Every row belongs to one group in each of 3 separate groupings. Each group adds its own fixed numbers to the row, and there is some noise. The rows also spread widely along 3 directions, which tell nothing about the answers.
In the rows, zero is written as 128.
Known rows, each followed by its group in each grouping:
[ 99 132 133 188 142 159 130 154 144 110 138 154 143  90 101 118 148 186
 115  71 136 163 135 111 118 140  73  92 119 151 149 108  98] | j862 Y j424
[ 77 164 137 131 121 130  94 151 135 139 118 136  83 167 133 107 148 168
 129 119 156 157 163  97  96 176  62 119 120 105 157 127 105] | j615 F j948
[ 84 144  85 170 166 144 114 166 160  95 113 157 135 127 118 117 150 176
 126  99 125 161 175  76  97 165  90  95  85 165 151  70  60] | j476 Z j948
[ 90 144 115 170 117 172 102 146 158 121 133 172 131 107 104  94 132 148
 116  97 135 193 171 101 125 155  72  92 126 149 151 138  94] | j702 P j627
[111 165 140 166  98 154 108 143 145 155 146 153 154 130 105 109 147 126
 116  84 150 196 155  84 117 142  65  98 126 132 121 138 101] | j702 Z j223
[113 143 165 177  79 125  86 145 129 163 157 146 142 138  97 102 131 141
 101  70 156 173 121  86 111 133  49  87 139 114 143 133 119] | j615 Y j223
[ 99 152 121 167 137 151 126 138 160 109 124 161 126 114 119 110 137 191
 131  96 138 164 165 110 129 169  70 105 117 144 150 104  76] | j66 P j424
[ 98 142 129 159  96 156 118 148 136 157 149 167 120 153 140 115 149 147
  99  90 147 195 167 130 106 159  54  94 121 108 142 137 100] | j66 F j627
[126 137 140 204  67 169 113 132 152 126 165 190 193 109  50  73 109 141
  81  47 130 202 112  84 150 128  59  48 125 131 112 141  88] | j573 P j223
[105 146 143 155  92 157 127 152 146 138 141 156 159 143 130 109 124 158
 111  44 140 177 162 129 131 153  65 100 146 136 166 151 114] | j573 P j223
[ 92 172 173 146 108 134  99 141 152 150 145 128 111 141 151 106 143 172
 130  88 141 163 171 106 115 152  63 141 140 127 167 140 126] | j862 P j223
[ 93 128 118 179 135 152 134 152 139 128 131 154 141 116 120 129 128 177
 116  71 132 158 149 129 117 153  57  95 123 155 168 116 103] | j476 Y j424
[ 90 157 148 170 128 136 122 135 153 114 130 146 121 108 123 113 141 196
 131 101 134 170 152 111 129 158  68 117 133 141 157 131 106] | j862 P j424
[ 79 149 112 133 142 137 106 171 138 131 122 128 105 156 167 127 132 180
 142  87 142 139 189 132  92 161  76 137 113 140 197 105 115] | j476 Y j948
[115 130 129 158 112 169 151 149 154 130 140 159 152 113 119  90 128 157
  95  50 130 189 138 117 133 140  87  90 150 131 169 139 118] | j862 P j948
[ 80 160 127 127 125 152 121 153 138 140 130 135 110 160 148 118 145 176
 134  92 156 161 180 135 102 183  70 130 119 113 167 132 105] | j573 F j948
[109 120 124 175 111 175 146 171 135 144 161 158 154 102 116 119 132 153
  88  37 132 196 138 130 117 128  69  88 136 140 165 142 124] | j862 Y j627
[ 78 159 150 156 103 158 114 146 134 145 140 149 110 151 136 104 157 146
 126  94 146 169 180 116 106 157  64 120 117 118 158 158 115] | j702 F j223
[ 76 170 134 171 124 140  61 137 136 124 144 162  88 145 116 108 147 166
 141 156 156 173 171  74  99 159  46 103  87 106 122 101  74] | j66 F j627
[113 117  91 162 113 166 172 173 142 156 141 169 181 138 148 134 130 134
  80  32 116 217 170 137 120 155  70  80 142 149 170 148 113] | j476 Z j627

New rows, each followed by its group in each grouping:
[ 99 159 146 189 103 157  80 129 157 108 134 171 139 112  75  74 132 145
 122  97 133 172 149  65 126 140  71  87 111 144 127 125  77] | j702 P j223
[ 94 150 115 191 116 168 107 151 139 106 134 185 148 122  65  86 132 156
 100  88 148 179 137  85 121 153  66  63 102 116 112 107  69] | j573 F j948
[119 154 133 139  80 160 111 143 149 153 141 142 151 144 108  95 119 148
  99  67 157 199 125 124 137 150  66  81 157 110 145 151 127] | j573 P j948
[103 125 110 194 116 187 129 143 142 109 125 189 160 101  50  81 136 129
  96  76 130 196 129  81 123 144  87  48 110 132 123 131  71] | j702 F j948
[ 98 159 143 175 101 150  84 133 131 144 149 150 124 128  76  77 145 153
 117 113 162 182 118  76 110 140  57  76 114  89 111 124  99] | j862 F j948
[ 80 151 130 160 121 152  87 150 138 149 145 137  99 125 133 132 135 157
 135 113 148 170 172 120  91 153  60 129 120 139 159 136 109] | j702 Y j627
[ 75 187 160 187 136 129  51 130 143 105 133 156  75 146 115  93 160 183
 151 164 158 138 172  52  94 166  55 113  60 110 116  80  52] | j66 F j223
[124 160 132 182 106 149  67 133 138 136 149 149 138 122  75  96 129 147
 106 106 166 174 109  69 105 124  67  74 107 108 107  81  87] | j66 Y j948
[ 96 147 161 135  96 131 116 142 153 145 134 139 119 159 160 107 128 153
 117  68 137 160 178 114 117 162  61 124 150 129 189 153 123] | j615 P j223
[ 95 143 125 158 110 145 120 152 142 133 128 165 126 144 105  92 147 149
 106  88 149 174 141  90 106 160  68  76 127 112 145 131  95] | j615 F j948
[ 88 151 140 145 118 148 120 158 145 140 141 139 112 133 148 115 137 169
 122  95 138 185 171 124 114 160  62 123 143 127 175 151 122] | j862 P j627
[106 157 177 171  97 137  91 148 125 154 166 130 131 126 117 106 141 155
 114  78 160 162 132  92  99 121  54 108 125 124 145 129 126] | j862 Y j223
[ 95 152 135 171 132 156 117 146 157 103 133 163 126 128 149 101 143 167
 121  80 134 158 194  95 119 158  80 109 108 150 169 104  65] | j66 P j223
[ 99 169 139 172 112 144  97 147 144 141 142 152 143 126  97 109 150 143
 116 103 155 180 157  73 114 150  67 100 112 135 119 125  86] | j702 Z j223
[ 91 166 180 166  94 139  78 139 129 162 164 144 114 156 119  98 150 156
 121 108 154 171 145  87 108 148  48 100 123  95 132 141 119] | j862 F j223
[104 128 107 163 138 166 162 177 145 138 141 155 153 113 144 128 158 156
  88  49 128 206 182 118 111 153  76 105 128 158 162 137 104] | j862 Z j627
[100 164 112 149 121 136 105 151 151 148 126 128 132 153 127 116 142 163
 119  98 151 177 158  95 107 157  72  98 116 131 144 111 102] | j476 Z j948
[115 164 148 181  79 147  93 141 150 138 149 165 151 130  90  89 118 156
 110  78 149 184 138  92 133 146  54  82 126 129 128 140 102] | j573 P j223
[107 155 128 141  98 161 110 144 151 141 127 139 140 145 125 107 112 166
 114  72 153 186 153 122 123 165  70 110 141 126 154 141 115] | j573 P j948
[ 96 139 144 187 111 162 104 147 132 131 145 159 143 108  96 111 140 139
 113  67 149 165 148  92 110 124  67 100 113 147 148 134  98] | j702 Y j223
[113 173 137 173  94 144 105 154 142 150 154 142 158 137 110 116 143 155
 104  72 157 186 152  88 117 153  55 102 121 128 121 127  96] | j573 Z j223
[ 82 142 132 190 122 173 111 149 141 101 134 182 138 116 103  95 149 150
 122  87 127 165 175  86 110 155  77  97  90 139 137 127  63] | j702 F j223
[ 87 153 134 153 127 145 110 154 154 125 138 144 109 124 143 108 133 176
 124  97 133 177 174 107 112 153  69 123 135 145 172 139 105] | j862 P j627
[ 96 158 109 163 133 148 144 152 146 125 126 147 145 119 130 137 147 189
 124  77 146 181 166 121 125 168  65 103 126 155 140 112  90] | j573 Z j424
[ 80 173 149 166 102 130  82 143 138 142 142 148 115 170 134 102 146 171
 139 118 149 151 167  99  97 162  49 110  97 117 151 127 100] | j476 F j223
[ 88 144 115 160 129 139 116 149 148 105 115 168 120 142  93  93 152 158
 112  98 134 161 151  75 109 168  71  84 105 120 145 108  73] | j615 F j948
[ 73 178 115 153 142 141  95 161 151 138 123 126  92 134 147 137 161 164
 143 136 146 181 203  96  95 178  65 142 111 147 146 124  93] | j702 Z j627
